There are 8 hidden switches. A switch that is on adds its own fixed numbers to the row, and there is some noise. The rows also spread widely along 12 directions, which tell nothing about the answers.
Some rows, each with its switches (1 for on, 0 for off) after it:
[-14  -5   4  -6 -19   2  18   7   3  28 -18  27 -10  16 -17  25   5   0
  22   8   1   6  -9   8   7  17  -4 -38  10  -1  26  17]  0 1 1 1 0 0 0 0
[-11  12   4   5 -20  -8  -2  -6 -11  24  -3 -22 -12  20  -2 -19  23  -5
  22 -10 -33  21   3 -18  -9   1 -10  16  -2   8  25  -1]  1 1 1 0 1 0 0 1
[-13   2   0  11 -10  -8   9  16  -6  19   1  -4 -19  -6  -8 -13   3  -6
  -9  12 -10  26   6   3   3  10  -6  -6   1   9  23   8]  0 1 0 1 0 1 0 1
[-15  14  -5  10 -11 -12  23  30  23  25 -20   0 -20 -42   4 -29  -5  19
  13  -7   3   6 -18 -14  -4   8   2  19 -19 -18  12   3]  0 0 1 0 1 1 0 0
[  0  14 -21 -15   4 -14  -9  -4 -16  26   9 -36   2  15 -14 -11  24 -26
   0 -22 -33  -3  18 -20  -9  -5   5  23  15  13  28  12]  1 0 0 1 0 1 0 0
[ -5   4  18  26 -24   4   5  -4  10  -4 -12 -13 -18  11  18 -31   6  24
  37   7 -34  34   2   2  -1   5 -12  29 -18   1  38  -9]  0 0 0 0 0 1 0 0
[ -6  -3   5   4  -3   4  19  26  -1   0 -10  -6 -26 -23  -6 -18 -10  -1
  11  11 -19  36  11   2  11  18 -11   8 -17  -2  40   5]  1 0 0 1 1 1 0 1
[-17  -8   1 -14   1 -13  28  14  -6  17   6   2 -17  -7 -20 -14  12  16
  33 -15   5   3 -17 -19  -4   6 -10  -1 -19  -5   0  -3]  1 1 0 1 1 1 1 0
[ -5 -21  18  -1  20 -33   1  11 -20   4  33 -18 -15   1 -13  -4   9   5
  15 -14 -14   5   5  -9 -14  -5  -7  10  -5  23   1 -17]  1 1 0 0 1 0 1 1
[ -8  11   6   6 -28 -12   1  16   7  34 -10  -6 -22   1   4  -7  -6 -34
  14  11   1  59   1 -11   2  18 -26 -69  49  35   3  -9]  1 1 0 1 1 0 1 1
[ -3   0  -9   7  -6  -4  -8 -21 -20   5  15  18  15  21  -3   1   6   0
  21 -11 -24   2  37  12   1   6  -8  -1  -4   7   5  -3]  1 0 0 0 1 0 0 0
[ -8   0  -7 -12  -1  15  -3   8 -12  16  -6   5  12  20 -29  33  -3 -16
   1 -14 -14  -1  15 -19  13  18 -10 -24   6   4  21  19]  1 1 1 0 1 0 0 1
[-15   6 -16  13   2 -11 -12   5 -22  12  14 -33 -11  16 -19 -10  13 -10
 -39  -1 -19  24   8 -18  -8   6 -10  -9  17  28  20   6]  1 1 1 1 0 1 0 0
[  3 -10   1   1   6 -25  12  25  14  25 -16  16   4 -17   7  11   2  -3
  36 -15 -14  -1  20 -15   3  20   8 -25  12  10  17   2]  1 1 0 0 1 0 1 0
[-15  -6 -25  -4   1  10  23  32  17  11 -16   9  -3 -34 -16 -20 -14  27
  -9 -12  32  -7 -29 -41   1  11  -7 -14 -33  -6 -22   3]  1 0 0 0 1 0 1 0
[ -7  11   7 -12 -26  27   2 -15  -7  19  -5   3   1  25 -10   8   1 -16
  40  -8  -8  13  -4  -4   8   5 -25  -6   2  -2  14   5]  1 0 0 0 0 0 0 1
[-12  14  -9   7 -10   3  19  20  -6  36 -10  23  -1 -19 -15  10   0 -16
  -6   1   4  11   9   0  13  17  -4 -20  -5   3  24  24]  1 0 1 1 1 0 1 1
[ -7 -14 -12  25  29   6  18  21  -5  -2   4  20   0 -24  -1 -11   5  -5
 -28   9  24  -1  15 -16   7   3   2 -20 -29  15 -19   7]  1 0 0 1 0 0 1 0
[-12   7  -4  12   0  -8   7  -2 -29  19  23   9   1   0 -21   8   2 -13
 -17   5   0  13  15  23   7   6  -7  -9   4  14  20  13]  1 0 0 1 0 1 1 0
[ -6   6   2  11 -10   5   0   6   6  18 -10   5  -7  11   6   4  -3 -21
  17   1   0  34   8 -16   4  13 -21 -53  31  22  -2  -3]  1 0 1 1 1 0 0 0
[-28  15 -23  28  -6  -4  16  -1 -18  36  14  46  26 -12 -12   9   9  16
 -10 -13  26 -13  10  -2   5  13  -6 -24 -10   1 -16  17]  1 0 1 1 0 1 1 0
[ -7   8  -3  -5 -11   5  17 -14 -17  27  -6  18 -10  16 -14  -6  19 -25
  13  12   5  17  -8  10   6   1  -9 -21 -16   1  14  14]  1 0 0 0 1 1 1 0
[  4  -6 -18  -7   5  -2   8  16  13  10 -21   1 -19 -15  -4 -18   2 -13
  -9  14   1   6  -2  -7  -1   6   8 -13  -9   4  11   7]  0 0 0 0 0 0 0 0
[  0  -9 -22 -26  10  -5  16   1 -10   6  -2  12  -4   3 -14 -17  15 -16
  38 -11 -12   2  29 -12   2  10  -3  -8 -13  -1  -7  -5]  1 1 0 1 1 0 1 0
[-15   1  14  -1 -20 -10  12  17  -3  25   6  -5 -19  -6 -11   4  -7  -1
  18  -6  -9  24  -5  -3   2   9 -14  -9  13   8  25   2]  1 1 0 1 1 0 0 1
[-15  18 -12  11 -13  -1   3   7  -7  22  -1  -5   1   1 -12  -6   2   6
   0 -15 -17  15   9 -13   2  13 -12   3   3   0  25  12]  1 0 1 1 1 1 0 0

New rows. What belongs after each?
[  1   1 -11   0  23  -8   4   9  -6  -1  12 -24  -4 -10   2 -27  15 -17
   1 -19 -22  -1  29 -26  -5 -12   4  33 -13   8   4   1]  1 0 0 1 1 0 0 0
[ -9  39  23  -9 -24  -3  15   8  -2  47  -1 -28 -21 -13  -3   0   4 -51
  30 -10 -22  35   1  10   9  -6 -10  26  22  -4  54  22]  1 0 0 1 1 1 0 1
[-15  16   0   4 -19   2   7  18   1  18   2  -7 -12 -16  -7 -11 -15 -22
   8  -3  -6  43  17  -6  10  16 -23 -18  20  15   8  -3]  1 1 0 1 1 0 1 1
[ -5  -4 -27 -16   9   0  22   3 -13  15   0  17   1  -6 -18 -19  17  -1
  13 -11   2 -14  12 -10   0   2   6  10 -36  -9  -1  10]  1 0 0 1 1 0 1 0
[-15  11 -20   3   5  -5  10   5 -31  24  18   3  -2  -3 -25 -11  12 -30
 -32   3  -2  17  24   1   8   4  -5  -7 -10  12   7  17]  1 1 0 1 1 1 1 1
[ -5  13  23  25 -27 -10   0   2   5  10  -4  -3 -35   4  22 -29  -3 -23
  32  25 -21  68  19  22  -1   8 -25 -27  27  20  13 -20]  0 0 1 1 1 0 0 1
[-14  -3 -32  -1  16 -34   0  10 -23  26  33   5  13 -10 -25   2  12   2
 -25 -25   8 -26  18 -16 -11  -1   7  -5   7  21 -19   3]  1 1 0 1 0 0 1 0
[-10  -5  -5 -18  -1   2   7  -4 -24  18   0  -9 -12  40 -37  13  22 -12
 -16   6 -22   1  -9   6   2   1   2   2  -9   4  47  29]  0 1 0 1 0 1 0 0
[-21  15 -31   2  -7   0   8   4   0  23  15  19  13 -24   1 -27  -1  -9
  20 -28  18   0  31 -29   3   3 -17 -11   0  -2 -57 -10]  1 1 0 1 1 0 0 1
[-10  -9  28   2   4  -8   3   9  -5 -11  20 -28 -26  10 -15 -11  -6  15
   6  -3 -13  18 -24   0 -10 -10 -18  23 -16  16  15 -12]  0 0 0 0 1 0 1 0
[ -3   5   5  11  -9  -8 -10  -4  -6   9  11  -9  -6   6   2  -4  -4 -15
   7  -4 -16  24  15   2   0   0 -13  -9  18  20  11  -6]  1 0 0 0 1 0 0 0
[-15  -3  -9 -20   6  -9  13  11 -15  15   8  -4 -20   5 -29 -13  11  -6
   9  -3  -8   8   1  -7  -4   7  -9   1 -12  -3   4   3]  0 1 1 1 1 1 0 1
[-11  -3 -24   1  -2 -10   5   2 -11  13   2  15  -6   4 -10 -19   5 -11
   8   4   4  30  23  -9   1  20 -17 -52  10  18 -21 -11]  1 1 0 1 1 1 1 0
[ -6  36 -36  -9 -28   5   4  -7  -1  32 -10 -13   8  -9  -5 -31  10 -16
  19 -22 -28   9  27  -9   4   5  -1  33   2  -7  27  10]  1 0 0 1 0 0 1 0
[ -6   4 -26 -14 -24   6   0  -1   8  19 -22  16   8  11 -16   8  -5  23
  27 -13 -20 -10   4  -1   3  24  -3  -7   1 -10  25   9]  0 0 1 0 0 0 0 0
[ -9   5  23  17 -10 -29  -6  -1  -5   9  30 -16 -19 -10  14 -18  -9 -19
  37  -2  -4  45  17  13  -8   0 -27 -16  41  30 -16 -38]  1 1 0 0 0 0 1 0
[-16  -3  18  32 -22  -8   6  31  -2  22  -6   0   1   1 -10  26  -8  23
 -18  -2 -27  27   2 -11   9  25  -6 -16   8  25  65  21]  1 1 0 1 1 0 1 1
[-12  -9  26  38  -1  -5  -7  22   9  -1   7 -14  -8  -3  17   0  -8   8
  12  -3  -2  33   6 -33  -2  13 -26 -30  20  30 -10 -22]  1 1 1 0 0 0 0 1
[  6 -14 -15  -3  -1  10   9   7  -4   4 -26  18   2  15  -2  -8  14   2
  27   5 -29  16  31 -16   9  26  -3 -23 -21  10  29   6]  1 0 0 1 1 0 1 1
[ -9   6  25   2  -9  -1   6  21  24   7   1 -28 -22   2   5  -7 -15  -9
  32 -13   3  35 -25 -29  -6  -3 -29 -22  27  25  -8 -17]  0 0 0 1 1 0 1 0
[-10   5 -21   4  20  -9  -8   6 -18  18  19  15  20   3 -22  15   2 -31
 -30 -11   3  -7  36  -8   5   4  -3 -25   6  18 -21  12]  0 1 1 0 1 0 1 1
[ -8 -21 -27 -15  20 -16   2   2 -34   6  17 -11  -5  27 -38 -10  30   6
 -31  -9 -13 -14   2 -23 -15  -3   7  -1 -24  20   8   9]  1 1 0 1 1 0 1 0
[-14 -20  10  30  15  -7  18  29  -1  -7   3  18 -24 -26  -9  -7  -8  20
 -38  28  24   7 -17  13  -1   2   4  -9 -32   6   6   5]  0 0 1 0 0 0 0 0
[-17  32   8 -11 -25  12   2  -6 -10  23   2 -41 -10  21 -11 -16  14 -25
  44 -27 -42  32  11 -23   4   1 -27  36   8  -6  33   5]  1 1 1 1 1 1 0 1
[-15  22  -2   1  -4  -6  20  13 -12  36  -1  -2  -6 -15 -18   5  13 -28
  -2  -3  -4  12   7   4   9   9   1   6   4  -3  37  25]  1 1 1 1 0 1 1 0
[-19  -2  30  26  -5  21  30  14   8   0   0  14   1 -14   6   6  -4   8
  33  -8   5  13   7 -12  18   6 -13  12 -25  -5  12   8]  1 1 0 1 0 0 1 0
[ -5   6 -13  13  14   7   9   5  -7  -7  12   2   2 -31   0 -23  -4 -12
  -5  -5  -3  -1  34   4   8  -4   2  36 -27 -10  -4   2]  1 0 0 0 0 0 0 0
[ -6   2   2   9 -22   4  -5   7 -15  12  -9 -27 -15  20 -20  -6   7   1
 -20  14 -40  35   0  -1   4  16  -6   8  -7  20  69  14]  1 1 0 0 0 0 1 1
[ -6  12  -1   6  -3  -3  13  13  13  38  -9 -11  10  -8   8   4  20  -1
  16 -27  -6 -18  -5 -40  -3  -8  11  18   0   5  22  22]  1 0 0 1 0 0 0 0
[  8 -15  10 -31   2 -28   4  13  -7  24  -9 -21 -24  16 -24  20  10 -18
  20  -4 -37   5  -6   6  -6   8  10  -6  18  11  63  12]  1 1 0 0 1 0 0 0
[-14  -9 -21  -3  -1   5   7   5 -16  -1   2  -7   3  15 -25 -12  13  28
 -11 -16 -30  -9  13 -22   0   6   4  29 -35  -2  30  15]  1 1 0 1 1 0 0 0
[ -2   3 -23  -3  13   8 -16 -14 -21  -1  21   8  25  15 -15  10  -6 -29
 -12 -15  -6  -3  43  -5   8   3 -11 -21  10  15 -19   4]  1 0 0 0 1 0 0 0
[ -2 -22  15  -6  13 -13  22  -3 -21 -11  11  16 -24  -2  -8 -19   6  -3
  48  12 -15  23  24  26   5  13 -10   2 -29  -6   9 -18]  1 1 0 0 1 1 1 0
